All rows are made from the same 12 directions, up to rounding. Whole rows:
[[ 12   6  -2 -20   1  14   3  -7 -29 -21 -22 -14   8   7   4   2   0  -3
   41]
 [  1 -12   2   0   7  16  31  18  48   3   0  16  25  -2  38  14  -6  -5
   13]
 [  9   1 -14  -4  19 -32  -1   9  -7  16  14  15 -12  -6 -16  -9 -23  -8
  -49]
 [ 21   1 -27   0  30  21 -10  -1   8  -3  20   3 -18   9   0  -1   3  -4
   -1]
 [ -4 -21  12  55 -49  -3 -16 -34   3  19  26 -21 -30 -29  33  -1  48   2
  -11]
 [ 24 -21   4  17 -15  49 -21 -10 -30  -2  46  -1   4  16 -29  15 -38  -7
  -25]
 [ -9  55  26 -14 -34  11  -7  54   9   8   2  21 -27   0 -11   0   5  45
   -4]
 [-29 -11  64  16 -22 -43  18  35  35  27  23  13  34   5  30  38 -21   7
  -10]
 [ 13   6 -46   2  -6   5  18 -23   0 -24 -17  34 -44  13 -63 -39 -33  -1
  -27]
 [ 25  51  34 -37  29 -22  -7  37  31   6  -3   0 -30  -7  24 -15   0  -5
    2]
 [ -5 -19  26  11 -33  34 -32  -9 -56   5  33 -19  19   4 -18  17  -3   8
  -19]
 [-13   7  17  -5 -13  24   2  37   0   4  26  13   3   9  33  24  27  37
   19]
 [ 26 -30   8 -23 -15  14 -31 -36 -42  -7  24   8  -9 -65  23 -30  22 -10
  -68]
 [ -5  -1  26  -6  29  -1   3   4 -20   2  34 -12 -30  56  -8 -13   8  -8
   -1]]

Rows cut short, each followed by the rest of it:
[-24  11  15  25 -37 -56 -23 -16 -33   8   6  -9 -37  -9 -11  -1] | [31 26 -6]
[  0  -7   9   1 -12  -9   1   2 -14   6   3   4  13  -2 -14   5] | [-25  -4 -20]
[  7  -1 -23  -4   0   6 -21   2 -23  -7  14  14   5 -11 -12  18] | [-6 19 -6]
[ -8  -8  -8   3 -23   6  29  -5  -3   5 -43 -12  25 -16  11 -10] | [  3 -11  10]
[  6  19  -9  11  -6 -22 -27   1 -14  18   3 -12 -20 -19 -14  -3] | [  6   5 -22]
[-22 -15  29  -6   3 -19 -17  -1  13  22  31  18  -5 -23 -10 -28] | [  8  -4 -91]
[-26  20 -17   4 -11 -11 -19  -6   7  -3 -37  -5  12 -16 -39  -2] | [ 6 15  5]
[-19 -17  19  34  -5 -37  36   3 -16  38  14 -33 -25  28  46  -9] | [ 42 -14   5]
[-18  46  41  -6  11 -60 -26  28  -2  26  -7 -20 -13  14 -39  -3] | [-18   0 -18]
[ -3  28  27 -13 -16 -42 -16 -13   8 -27 -24  10 -18  -7 -25  -4] | [-15  11  19]
[ 40  23   2   6  -8   0 -29  15  15  24  22  -6 -26 -51  40   2] | [ 13  -1 -24]
[ 17   0  -6 -15  15  13   5   0  -6 -18   8   9  -8  13   9   4] | [-5  1 20]
[ -5 -26 -19  32 -15 -10 -13 -36 -39  -2  22  -9 -19   8 -16   3] | [14  4 -7]
[-16 -24   6  49 -50 -13  -4 -15 -18   9  16  -6  14   0  -3  36] | [-6 14 10]
[ 21  22 -42  -8  29  13 -11  -8 -24  -6   0 -11 -50  15 -18 -29] | [22 -1  4]
[ -3  -9 -15  35 -18   1 -16 -15  10   7  12   0  -2  -8 -19  13] | [ -5   4 -11]
[ 23   1  -1 -29   4  18  -7   2  13 -30  13  37  -4 -21  18   5] | [-7 15  2]
[-28 -45  13  14 -33  20  20 -63 -19 -24 -21 -21  -2   0  17 -33] | [ 53 -13  20]
[  1   1 -35  26   0   7  18 -12  -7 -12   6  11 -39  53 -51  -8] | [-21   5  11]
[-18  15 -26  -7  14   7   1  43 -32  12  -5 -12  31  20  15  41] | [22 34 49]
[ -2  -1  17 -13  -7  -1 -35   3 -33 -19  26  15  20   3 -25  34] | [-26  25   2]
[ 14 -26  15 -31  10 -11  23  -5   9 -11  -6  22  28 -28  34  -6] | [-21 -21 -20]
[ 10  22  -3 -18  16  -9 -26  28 -45  22   3 -15  17   2 -37   9] | [-34  -2 -29]
[-38   9  69  -2  23 -57   5   3  51  22  -5 -16  -7  19  -1 -27] | [ 10 -25 -23]
[-30  -8  -5  12  14 -28  -1  -9  33  -2 -11   7  22   7 -23  11] | [-8  1  2]
[-36 -29  -7  27  -3 -29   7  -2 -46  22  34   1  -7  38 -28   5] | [  6  12 -34]
[-20 -14 -11 -11  13   1 -16 -23  29 -20  -5  20  11 -25   1  -6] | [26 10 -7]
[ -2  11  -7  14  13 -19   2   6  28   6  42  33 -72  23 -14 -26] | [ 13  14 -41]
[  6 -47  18  13 -17  22 -15 -29 -15 -25  54  21  10   5  13  30] | [-8  9  0]
[ -6 -20  28   6   3 -35  -5 -16 -51  -1  32 -13 -14  34  -6   6] | [-4 -6 -3]
[-12  -7  15  -9 -18  -9 -18  -4  -5  -7  10  16   9 -33  19   9] | [ 22  23 -11]
[ 20 -12   6 -10  -4   2  23 -29  -4 -26 -13  -2 -22  -1  34 -20] | [ 15 -16  31]
[-39   3 -40 -10  35 -13   2  10  30   5 -36   6  38  -7 -16   3] | [17 11  4]
[-67  14  35 -22  18 -11 -21  33   8  33  -6 -12  31  -2 -18 -16] | [ 42  17 -45]
[-43 -18   1  15  40 -15 -28 -15 -32   8  23 -38  13  50 -19  17] | [37  3 22]
[ 17   1  14 -24  40  26  -7  -7  36 -31  16   9  -9  18  22   0] | [ 7 -8 34]
[ -5  -4  13   1 -24  14  -8 -31  -5 -22   3   3 -35  -4  -1 -26] | [32  8  2]
[-32 -17 -40   1  31 -14  -7 -16  14 -14 -10  12  24   3 -11  14] | [22 15 17]
[-20 -24 -30 -13  43  -1  13   5 -29 -12  11  10  27  46 -16  21] | [-6  9 19]
[ 18 -12 -10   4  28  34  11  -9  17   9  -7 -29  14   8  16 -10] | [  0 -39  10]
[ 11  23   8   2 -25  24 -21 -37   7 -35 -16   0 -46   6 -51 -35] | [-6 -1  8]
[  3  50 -22  33 -29  23 -47  30  52  24 -24 -19  24 -51  -2  42] | [ 9 28 30]
[ 11 -10  31  30 -46 -16  14  -5   3   8  21   4 -22  -7  30   8] | [-5 -1 -2]
[ -1   2  -2   7  -8 -12   5 -10  11 -11  -2  11 -18   2  -3  -4] | [2 6 8]
[ -3  15  17  -8  15  20 -11  23  10  15  30   6 -25  19 -17 -19] | [  4   4 -39]
[-22   7  -9  11 -23 -27  25  -9  11   6 -40  -4 -17 -14   7 -25] | [29  3  6]
[ 29  -3  -1 -17 -35  -3  10  -4   4   0 -17  21  -4 -77  49 -19] | [ 10  -2 -32]
[  9 -16  14  10  -5 -13   3  -7   3   4   3  -7  23  -6  11  18] | [-24 -17   4]
[ -4 -25  -8  22  41  23 -36 -52  26 -15  17 -29   3  19 -17  -2] | [ 19 -27  15]
[ 32   4  -8 -21  16  19 -12  10 -18  -3  22   6  -9 -11  18   1] | [-2  0 -9]
[ 14  10 -23  11 -18  23 -13 -14 -18  -6 -22 -22   0 -13  -7   4] | [ 7  1 29]
[  6  30  37  11  -6 -25 -33 -18  20   5 -18 -44 -21 -18  11  -9] | [ 25 -16  27]
[ 52 -17 -30  26  -8  -4   0  -7  22  -1  38  27 -19 -36  52  29] | [-12   0  -1]
[ 17 -27 -27  24  -6 -16  16 -35  16 -13 -10   3   1 -16  24   9] | [ -3 -15  23]
[ -9   4  84 -29  22 -23  25  -5  32   0  -1  -9 -29  34   2 -57] | [ -6 -43 -28]
[  6   9 -25   0  13   6  -1   8 -24  -2  27  14 -44  29 -20 -11] | [  7  16 -12]
[-14 -23  -2  10  21 -20  22 -13  31  -3   8  17  -1  23  -9  -6] | [-13 -14 -13]
[-22  35   8  12 -22 -33  -9  24 -24  38 -20 -30 -14  -7 -13 -10] | [ 22  12 -13]
[ 16  -4  34 -28  16   0  21   5 -24  -2  13 -10 -21  20  36 -23] | [ 11 -19   2]
[-25 -14  23  37 -37 -20  32 -26  11  25 -19 -19 -27   6 -14 -48] | [ 10 -28 -39]
[ -3  31   3 -25  32  23  -6  43   7   5  14   7  -8  32 -15   0] | [-1 15  1]
[-18   4  10   3  -7  31  -1   1  25  -1  -6  -5   2   5   1  -9] | [24  6  9]
[-32  -7  15   9 -26  -2  36  12  19   8 -17  11  12  12   0  -6] | [ 2  7 -3]
[-19   2 -52 -14  31 -29 -15  19 -18 -17   5  30  25   4  -5  50] | [ 8 48 35]
[ -7 -18 -23  11   9  10  -3 -17  -4   7  -4 -12  13  -4  -8  -6] | [  9 -12 -12]
[-19 -26  -8   4  -4  25   2  -9  20  -7  23  31   2  -3  -5  -7] | [ 12  13 -33]
[ -5  39 -35 -25  15 -40  27  37  15  -9 -38  32 -12   2  -2   4] | [-5 30 29]
[  2 -24   0   1 -27  41  40   1 -68  20  -8 -32   3  15  22 -27] | [ 21 -17  -7]
[ 13  -9  21 -11 -10   0 -14 -24  -9  -9  12   2 -21 -26  13 -25] | [ 14 -10 -29]
[  1   0   3   5  -9  11   7  14   0  15  16   3 -13  -3  18  -6] | [ 16   6 -17]
